Each new row is followed by its nearest point in the smallest flat space through zero that holds the last named rows.

z_374 (4 x 16):
[[ 25  24  55 -38 -37   4 -30   0  17 -42  29  36  32 -18 -41  28]
 [ 27 -55  48 -22  12  17 -30 -21 -31  22  14  39  -6  34 -26 -34]
 [ 66   1 -52 -17 -17  33 -36 -52 -49   5  10  15  16  10  20   1]
 [  1  42  10  -9 -11 -20  20 -43 -12  24 -49  21 -13 -14 -22  12]]
New rows:
[ 41  15 -11  24   6  12  26 -24  13  20  16  30  42 -36  10  42] : [ 18  28 -18  -8 -18   3  -6 -17  -5 -10  -2   3  11 -13   3  18]
[  0 -21 -28  42 -10  19   9 -19 -43   5  20   0   8 -31  17  -1] : [ 13  -6 -35   6   3  11  -5  -9 -15   5   2 -10   1   6  21  -4]
[ 18  -9 -13   8 -10 -42  22  26  18 -17  15 -25  26  20 -26  29] : [ -9   8   0   3  -5  -2   1  21  18 -19  12 -10   8  -9   3  10]
[-26  17  -8 -41 -27   3  27  37 -26 -41 -36 -40  18  -4  42  -1] : [-11  20 -23  10  -5  -5  10  14  15 -14   0 -20   5 -14  14  15]

z_726 (4 x 16):
[[ -6 -21   2 -67 -13   6  28  22 -22 -34 -22  27 -30 -89 -42  25]
 [ 36  22  15 -42  -2  14  21  22 -35 -45 -23  46  -9 -71 -32  33]
 [ -6   2   8  -4 -59 -18  60  10  19 -36  -1  13 -66  21 -58  42]
 [ 36 -10  18 -29 -22   8  60  36   7  -6 -71 -15  -9  17 -52 -15]]
New rows:
[ -9 -12  12 -15 -11  19 -29 -10   2 -18  25 -28   5 -36  17  38] : [-18  -6  -7  -9   5  -2 -16  -8  -8  -5  21  11  -5 -32   9  10]
[ -2   0  -4  12  -6  -9 -49  20  -8  -7  35  -7 -33 -19  -2   2] : [-18   0  -7   3   0  -5 -14 -11  -2  -5  26  10  -8 -14   9  13]
[-44  -2  -1  24 -46  -2 -20  -9 -23   3  11  10  62  -3   7   4] : [-12   1  -6  10   8  -2 -19 -11   0   6  20   0   5  -1  17   0]
[-20   8 -10 -37  10 -31  -9   1  16  20  14  -1 -27   7  22  18] : [-24 -12  -8  -1  -5  -7  -6  -8   6   3  18  -3 -12  -5   4   4]
[ -2 -12   3   6  42 -29   1  52  -6 -31  -2 -45 -17  -3   1   6] : [-2 -8  0 -8 -1  1  5  4  1  3 -8 -5 -1 -3 -5 -5]
[-30 -22  -6  12 -12   7 -21  -7  -1   6  31  18  -7   1  13   0] : [-27  -8 -10   7  -1  -8 -16 -14   5   4  29   0  -8  -5  13   6]

z_410:
[[ -1  19   9  51 -44   3  -5  23  11  55  -6  -1  -4   9   4 -16]
 [ -8 -20   5 -61  -1 -15  -2  -4  -8   1 -32  28   5  -9   5  24]
 [-13 -35 -23   3  11  36  43  21  12 -10 -14 -47  38  26  -9  19]
 [ 42 -36 -16 -16   8  24  -5 -39  18  49  -9  21  16 -16 -32  16]]
New rows:
[ 10 -21 -14  14  20   5  -4 -42 -11   6  13 -29 -14   9   3  27] : [ 16 -10 -11   4  19  15   3 -18   6  -6  13  -8   6  -3 -14   1]
[-44 -11 -14   8 -26 -22 -36  12   0 -62  14  17 -22 -30   1  42] : [-18  14  10 -19   6 -22  -6   6 -15 -35   2   6 -13  -2  16  -2]
[-33   4  -2   8 -62 -19   7  -1  -1  -3 -17   5 -18  38 -25   3] : [-19   9  10   6 -26  -9   3  25  -2  15 -16   0  -1   9  13  -1]
[  1  29  -6   0   7 -35 -13  -1  33 -62 -14  13  30 -21   4   9] : [ -9   8   4 -16  14 -13  -3  -2 -11 -34   7   2  -9  -3   8  -1]

z_439, 4 rows:
[[ 16  -5  12 -34  16 -18 -34   4  15 -20 -27  15   6 -21  -6   0]
 [ 27  -1  47  25  10  29   3 -14 -21 -18 -12  16  23 -27 -39  24]
 [ 10  15  -7  20  56   6 -29  10 -11 -19 -61 -39   3  -5  -2  -9]
 [-41 -32 -24   4  36   6 -36  18  -6 -42   1  38   5 -37  15  16]]
New rows:
[ 14  -4 -22  29   1  12 -34 -18 -32  20  -6  -9   7  -5  16  -3] : [ -6   3  -7  20  14  10   1   3 -10  -3  -8 -13   0   2   2   0]
[ -7   0 -13  -6   3  -3  -4  55  36  -4 -71 -22  10 -27  34  12] : [ -2   3 -17 -12  31 -14 -30  12   8 -13 -35 -16  -4  -3  12 -12]
[ 25  21 -21  49 -34  21  -2  26  12 -31  -4  -6 -36   2   3   9] : [ -5   4  -5  20   4  11   9   0 -10   4   0 -12  -1   6   1   0]
[-21  24 -19   0 -76   0 -12  47  10 -12  -8  41  -1  -5   7  15] : [-14 -13  -7 -17 -17  -9   1   2   9   1  25  24  -3  -3   9   3]

z_338, 4 rows:
[[ 10 -20 -14 -30 -78  14 -30 -21   3  32 -27 -13 -46  61  -9  31]
 [ -9  13 -56 -22 -18  37 -21   6 -43  44 -54 -11  16  16   4   0]
 [-27  36 -23 -22  22  42  42  33  -6  29 -66  15 -42  41  21  -2]
 [-28   3 -76  32   7   9 -15  10   9 -24 -49 -19 -21  29   9  52]]
New rows:
[  2  36  27 -40 -30   2 -31   2  -8 -40  32  24  38   0 -14 -28] : [ 15  -7  25 -11 -10  -6  -7 -10 -10  11  24   2  21 -18  -7 -20]
[-23   5   3  22  15  17 -41  12 -12  -6  38  -3  23  35   3 -10] : [  0  -3  -8   8   3  -4  -9  -2  -4  -5   4  -5  14 -10  -2   1]
[ 19 -25 -29   6 -38 -38  -7  30  17 -20  35  25  18 -23 -18   7] : [  9 -17   2  15 -10 -20 -21 -14   7 -19  25  -9  13 -13  -9  10]

z_170, 4 rows:
[[ 23 -12 -30  18 -20 -18  87  38  33 -29 -53 -10   5   7  43   2]
 [ 49  15 -23  13 -50  -3  32  31  29 -15 -11  17 -18  37 -22  -1]
 [  2  33 -22  39  -3  -9   6  25  16  16  -2 -73  18  38 -15 -14]
 [ 14  25 -65 -25 -20  -6  54  25  52  22 -34  -1  31  51   9  -5]]
New rows:
[ 14 -10  29  21  18 -15  42  13  15  -9  25  38  40 -21 -42  27] : [ 10  -8   6   2  -9   0   7   2  -1 -13  -3  15 -11  -6   2   3]
[-18 -23 -16  34  27 -29  -9 -15  27  14  24  41  18  42  10 -15] : [ -6   6 -10 -14   4   2  -3  -4   5  12   0   3   9   7  -1  -1]
[-17   3 -26 -38  27 -16 -20 -17  32  -7  16  15  -6  34  -6  -8] : [ -8  11 -17 -31   4   6 -11 -10   9  23   4  16  14  14  -7  -1]
[-16 -39 -32   1  11   1 -14  32  34  -8  12   4 -34  37  35  22] : [  4  -1  -9  -4  -4  -2  16   5   9  -2 -10   4   3   4   7   1]
[-14 -10   5  -7 -23  30 -34  -8 -22 -36 -42 -37  41 -10 -39  23] : [ -7   2   8  10   7   0 -13  -3  -8   2   8 -16   0  -3  -4  -2]

z_278, 4 rows:
[[  2  11  -4 -30  38 -13 -20   6 -12 -15  -9   7 -37   8 -17  10]
 [-42 -21  10 -20  55 -17   5 -23  -7 -33  -7  26  -9   4  36  77]
 [ 22  -9  47   2 -27 -42 -44  35 -27 -89  -4 -29  -3   8 -12  -9]
 [-30  39 -12  13  26 -21   8  22 -45  -7  18  10 -64  40  11  49]]
New rows:
[  8 -25  -1  51   8 -23 -23  -1  44 -18  45 -13   7  16  11 -21] : [  3  -7  12  14 -23  -3   0   5  -1 -13   3  -9  16  -2   6  -6]
[ 17   7  16  40  10 -61  16  39  12 -37  20  10  -1 -31  -3 -61] : [ 17   3  16  10 -28 -11 -15  20 -10 -25   2 -18   2   3 -11 -22]
[-26  39 -15  30  -4  25   5 -23  29  -5  40 -13  -6  35 -23 -10] : [ -3  18 -13  18 -12   7  14   7  -7  24  12  -1 -10  10   1  -4]

z_683:
[[  1  52 -18 -19 -13  20   4  -3   7   1 -16  22   8   5  36   3]
 [-54 -47  39  51  45 -11   4   2  -6 -16  -3 -29 -25   7  23 -27]
 [-21 -58   0   3   5  22  -5 -32 -57   9   1  -6  27  16  21  42]
 [-48 -39  18  10 -22  17   8  -9 -31 -21   2  18 -17 -14  14 -26]]
New rows:
[  3  45  19  19 -30  -1  -1  -8  -7  -4  -1  -5 -39 -58   6  23] : [ -2  18  -2  -7 -16   3   4   6   9  -7  -1  14  -9  -9   0 -17]
[-22 -55 -11 -11   5 -44   1   7 -43  29  16  11  11  -1  22   1] : [-14 -44   7   7   1   5  -2 -13 -30   1   6  -6   7   2  -2  13]
[-62   9  -4   1  38 -13  45  10  11   2 -46  21  -6 -15  -6  11] : [-22   9   9  14  13   3   4   3   6  -8  -9  -2 -10   4  25 -15]
[ 62  -6   5  46  22   0   2   9   6   1  -2  -7 -61  15  13  19] : [  9   3   6  14  28 -17  -3   8  18   5   0 -21  -2   8  -6   2]
[-24  19  25  31  -4 -24 -18   7  23 -18  -7   2  16 -35  -4  29] : [-2  4  5  8  9 -7  1  6 11 -3 -1 -6 -7  0  0 -9]

z_871:
[[ 55  45  33  20  22   2  -8 -35  28 -31 -28 -26  19  13   0 -79]
 [ 20  21  33  20  22 -89  15 -29 -12 -30 -89 -28  20   5   0 -77]
 [ 20  16  30  28  56 -13   4  15  37 -63 -18 -40 -60  -7 -38  -2]
 [ 46   4  52  47   6  -9  19  -4  -5 -51 -17 -26   5 -17   9 -19]]
New rows:
[  8  37 -13  -5 -13 -17  31  50  31  36  11  -4   0  47  22  18] : [-10   1 -13 -12   0   5  -6   1   4  12   6   6  -2   5  -3   4]
[  4  14 -12   8 -11 -30 -32   0   9   4  -8 -13 -17  -4 -13  -5] : [ -6   6  -4  -5  12 -14  -3  -1   7  -1 -13  -4  -8   5  -9  -8]
[ 16  40  41  19   4  16 -10   6 -11 -22  -9   9  -8   8   4  -8] : [ 25  10  20  17   6  10   2  -5   8 -21   0 -12   1  -3   1 -14]
[  4 -27  -7  13  46  -5   1   8 -15  28  29  -4   3  24  44  11] : [-5 -7 -4 -2 -8  5  1  4 -6  6  8  6  3 -3  4 12]

z_246, 4 rows:
[[-19  -2  -9  58   1  29  22  15  31  16  53 -46  32  30   6  44]
 [-22  18 -10   5  13  34 -15 -21  -9  26  14  42  47  34   8 -22]
 [ -9   4  27  -2  -9  -2 -13  -9 -21  22   9   0  52   1  47   6]
 [-24  51   5 -11 -24   6  -2 -84  18 -35  44  30  11  16  28 -13]]
New rows:
[-37  30  20 -36 -16  10  14  19 -39  19 -27 -40 -20 -25  -7  28] : [ 10 -12  14  -7  -5 -17  -1  14  -9   1 -13 -16  -4 -18  10   8]
[ 26  -2  10 -15 -21  29  -4 -13  22  43 -27 -17 -40 -29  26   4] : [  8  -6   8  -8  -5 -14   0   6  -5  -5 -10  -8 -10 -14   4   3]
[-16  27 -21 -31  15 -28  13   5  21  39 -15  22   9 -21 -13 -36] : [  2   1  -6 -14   8   3 -10  -2 -11   4 -17  26  -3   2 -10 -21]
[ 39  -9  -2 -27 -12 -38 -36 -28 -19 -40  19 -35 -39 -22  14 -12] : [ 13   4  18 -25 -21 -35   3 -18   0 -34 -10 -11 -34 -31  11   2]
